The groups are shells around one centre, one inside the other: the same stretched ball of 5 dimensions in 8 sizes.
Some rows, each with its group after it:
[ 20.4  -6.2 -19.4  33.5  -4.3 -15.5   0.7  -6.8] -> q43
[-10.5   8.6 -24.4  22.0  19.8  10.5 -22.1 -22.4] -> q83
[ 14.6 -15.2 -17.5  19.1   7.0  -4.0   7.9 -11.9] -> q188
[ -5.7  35.7 -16.2  46.1 -11.1 -35.6  -3.2   7.6] -> q453
[ -9.3  -1.6 -28.8  25.0  12.0 -10.1  12.5 -24.3] -> q43
[-13.1  15.7 -21.2   3.2   6.1  -7.4  -3.8 -19.6] -> q967
[ 16.6  14.9 -17.6  60.7  -6.4 -19.5 -19.6   6.2] -> q378
[-9.9 10.0 -7.3  9.7 15.2 -2.5  5.8 -0.8] -> q83
[ 35.6 -24.4 -10.5  50.1  -0.4 -16.3  17.3   9.0] -> q382
[-27.5  16.9 -29.5  -6.1   6.3 -16.1  14.6 -32.3] -> q503
[  4.1 -14.2 -27.7  23.8  18.0   8.7  -6.6 -27.3] -> q43
[-23.2   7.0 -35.1  11.1  17.0  -1.4   0.3 -38.4] -> q382
[-26.6  -3.8 -28.6 -12.3  23.8   3.1  20.1 -38.8] -> q453
[-30.1  26.7 -19.4   2.5  11.1 -12.4   6.8 -16.4] -> q453
[  4.8  -3.6 -24.4  38.2   7.3 -10.1   2.9 -14.0] -> q188
[-24.6   1.6 -20.9   1.6  22.8  -2.1  22.3 -23.1] -> q188
[  9.2   7.5 -25.1  47.9 -11.5 -35.2  12.5  -5.7] -> q382
[-11.7  -4.1  -8.6  12.4  32.0  15.1   4.7  -6.9] -> q503
[-25.0  22.2 -31.9   2.4  15.1   7.0 -26.1 -37.0] -> q378
[  0.6  -1.5 -27.0  28.7  15.2   7.1 -18.2 -23.6] -> q83
[ -7.8  17.0 -20.6  22.3  -6.8 -33.4  20.4  -7.7] -> q378
[-19.9 -25.1 -24.5 -24.6  33.6  15.8  30.9 -41.4] -> q378
[ 12.4  -6.2 -23.8  28.0  -1.5 -15.4   6.0 -14.8] -> q967
[ -7.1   3.5 -23.7   1.9   6.1  -7.4   5.0 -24.1] -> q967
[ -8.7  24.0 -22.5  15.1   1.8  -6.8 -22.7 -16.9] -> q83
[ -2.6 -19.1 -25.0  15.0  29.7  20.4  -4.3 -29.8] -> q378
[ -2.9 -14.9 -12.2  12.1  28.8  14.0   8.8 -12.0] -> q967
[-23.5  24.3 -24.9  18.0  16.4   1.9 -19.9 -21.9] -> q43
[ -5.1   8.3 -22.9   2.8   6.9  -0.1 -12.1 -23.6] -> q83
[  1.9 -25.3 -10.2  23.6  30.3   8.0  26.6  -5.6] -> q503
[  9.4 -18.3 -10.5  31.5  14.4  -9.5  29.7   1.2] -> q967
[ -4.0  28.5 -20.7  45.7  -7.4 -29.3  -6.0  -0.4] -> q188
[ 19.0 -16.3  -3.0  29.3  13.2  -1.3  12.3   9.6] -> q382
[ -8.6   2.2  -7.7  16.4  14.4 -11.9  26.3   1.7] -> q453
[-11.3  -9.6 -13.7  -5.6  24.0   6.3  19.6 -17.6] -> q188
[-11.3  -8.0 -20.9  -1.2  33.1  29.0 -16.8 -30.2] -> q382
[ -3.9  12.4 -17.1  13.0   8.8   0.3 -15.4 -12.4] -> q453
[-21.6  43.1 -23.7  43.1  -3.2 -29.5  -9.6  -4.8] -> q503
[  0.4  18.2  -7.3  38.3   6.3 -11.4  -7.3  10.7] -> q43
[ -6.9 -35.3 -20.2   0.4  40.5  24.1  23.3 -30.0] -> q503

New rows. What belongs after each?
[ 22.5  11.4 -11.6  71.1 -10.2 -30.5  -3.1  19.1] -> q378
[-15.0   6.8 -24.9  11.1  22.1  12.6 -17.2 -27.3] -> q967
[-35.0  15.7 -36.5 -14.5  15.9   0.0  -0.7 -47.7] -> q503
[ -1.2 -32.0 -13.4  -3.8  38.7  28.9  12.1 -22.8] -> q382
[-27.8  22.6 -31.0  -2.8   9.5  -5.9  -6.8 -34.7] -> q43
[  2.3 -12.8 -22.3  31.8  14.8  -5.8  15.5 -15.0] -> q967
[-10.4 -21.9 -24.9 -25.4  23.9  13.5  18.7 -40.5] -> q503
[ -1.6 -14.1 -10.2  22.9  23.5   0.1  24.4  -3.2] -> q453
[ -7.1  24.0 -28.6  21.2  -7.5 -21.5 -11.1 -19.9] -> q378
[ 14.5   0.2 -10.1  60.6   6.4 -15.5   4.3  13.3] -> q382
[ -6.4 -11.2 -14.9  26.4  19.4 -10.2  34.0  -6.4] -> q378
[-23.6   7.8 -24.3  -8.7  24.5  14.3  -9.9 -32.8] -> q188
[ 15.6 -39.0 -22.3   6.0  26.7  24.0   2.1 -30.3] -> q503
[-35.2  -0.6 -27.5 -17.2  30.1   7.9  20.0 -40.0] -> q83
[ -2.4  20.0 -24.6  27.4   2.3  -4.6 -29.0 -16.4] -> q83
[-10.9  16.1 -21.8   7.6   6.7  -4.5 -10.9 -19.5] -> q188
[-16.9  -2.5 -31.8 -16.3  20.8  16.4 -11.4 -45.9] -> q378
[-19.0  -7.2 -14.3  -4.7  35.9  21.6   5.1 -21.4] -> q83
[ 19.0 -30.8  -8.9  30.8  19.6   2.1  23.6   0.0] -> q83
[  9.3 -14.1 -24.1  43.3  14.5  -1.8   2.5 -14.6] -> q503
[-12.6   5.7 -27.0   8.6  20.8  15.0 -23.1 -31.2] -> q43
[ -6.6 -19.0 -15.8  10.5  24.7   0.6  32.1 -15.0] -> q967
[-19.4  -0.4 -32.7 -18.8  14.5   3.9   3.6 -45.4] -> q503
[-17.5  -2.1 -16.7  -4.8  19.2  -2.9  24.5 -19.1] -> q188
[-25.9  21.7 -25.1  -3.7  11.5  -3.7  -5.8 -27.7] -> q967
[  7.2 -35.4 -15.3  10.1  25.4   6.4  33.7 -16.5] -> q43
[-20.3   3.1 -15.4   3.6  19.5  -6.3  24.9 -13.9] -> q188
[  9.6  13.3 -10.9  41.4  -1.0 -16.1  -7.4   8.1] -> q188
[  2.7  28.9 -16.3  66.0  -5.6 -28.0 -13.3  11.4] -> q503
[-35.2  26.6 -14.8  -8.4  20.3  -0.1   1.6 -16.5] -> q503
[-28.3 -12.4 -24.7 -24.6  38.9  26.2   9.2 -42.9] -> q43
[ -5.3  22.0 -15.1  21.5   3.5  -8.5 -15.4  -4.9] -> q453
[ -2.0 -23.3 -29.2  11.3  22.7   8.6  12.3 -34.2] -> q43
[-22.2  -7.0 -30.2 -19.3  28.7  20.7  -2.9 -46.6] -> q453
[ -7.9   4.2 -28.7  11.5  13.8   6.3 -16.5 -30.6] -> q188
[-4.4 -6.6 -9.3 23.3 20.9 -2.8 21.1 -0.9] -> q967
[-29.4   7.4 -24.8   3.0  27.8   8.0   3.6 -29.5] -> q453
[ 30.0 -15.7  -4.9  50.8   0.8 -18.3  18.1  17.5] -> q378
[10.7 -1.0 -9.1 47.8 10.0 -9.9  4.9  9.5] -> q453
[ 17.1 -31.0 -15.2  12.5  19.5  11.5  10.5 -15.4] -> q43
[ 4.0 -6.1 -7.7 16.6 11.5 -7.5 19.0  1.0] -> q967
[-26.4  14.4 -21.0  -9.8  10.3 -13.0  20.1 -22.9] -> q382
[ 20.3   3.5 -18.9  61.4  -0.9 -13.0 -16.8   2.6] -> q503
[-28.2  25.8 -21.3   2.6  18.7   5.3 -17.1 -22.3] -> q43
[ -0.3 -17.0 -23.0   0.7  23.4  17.7  -3.8 -30.1] -> q188
[  9.9 -13.6 -25.3  41.0  11.0  -5.6   5.1 -15.8] -> q378
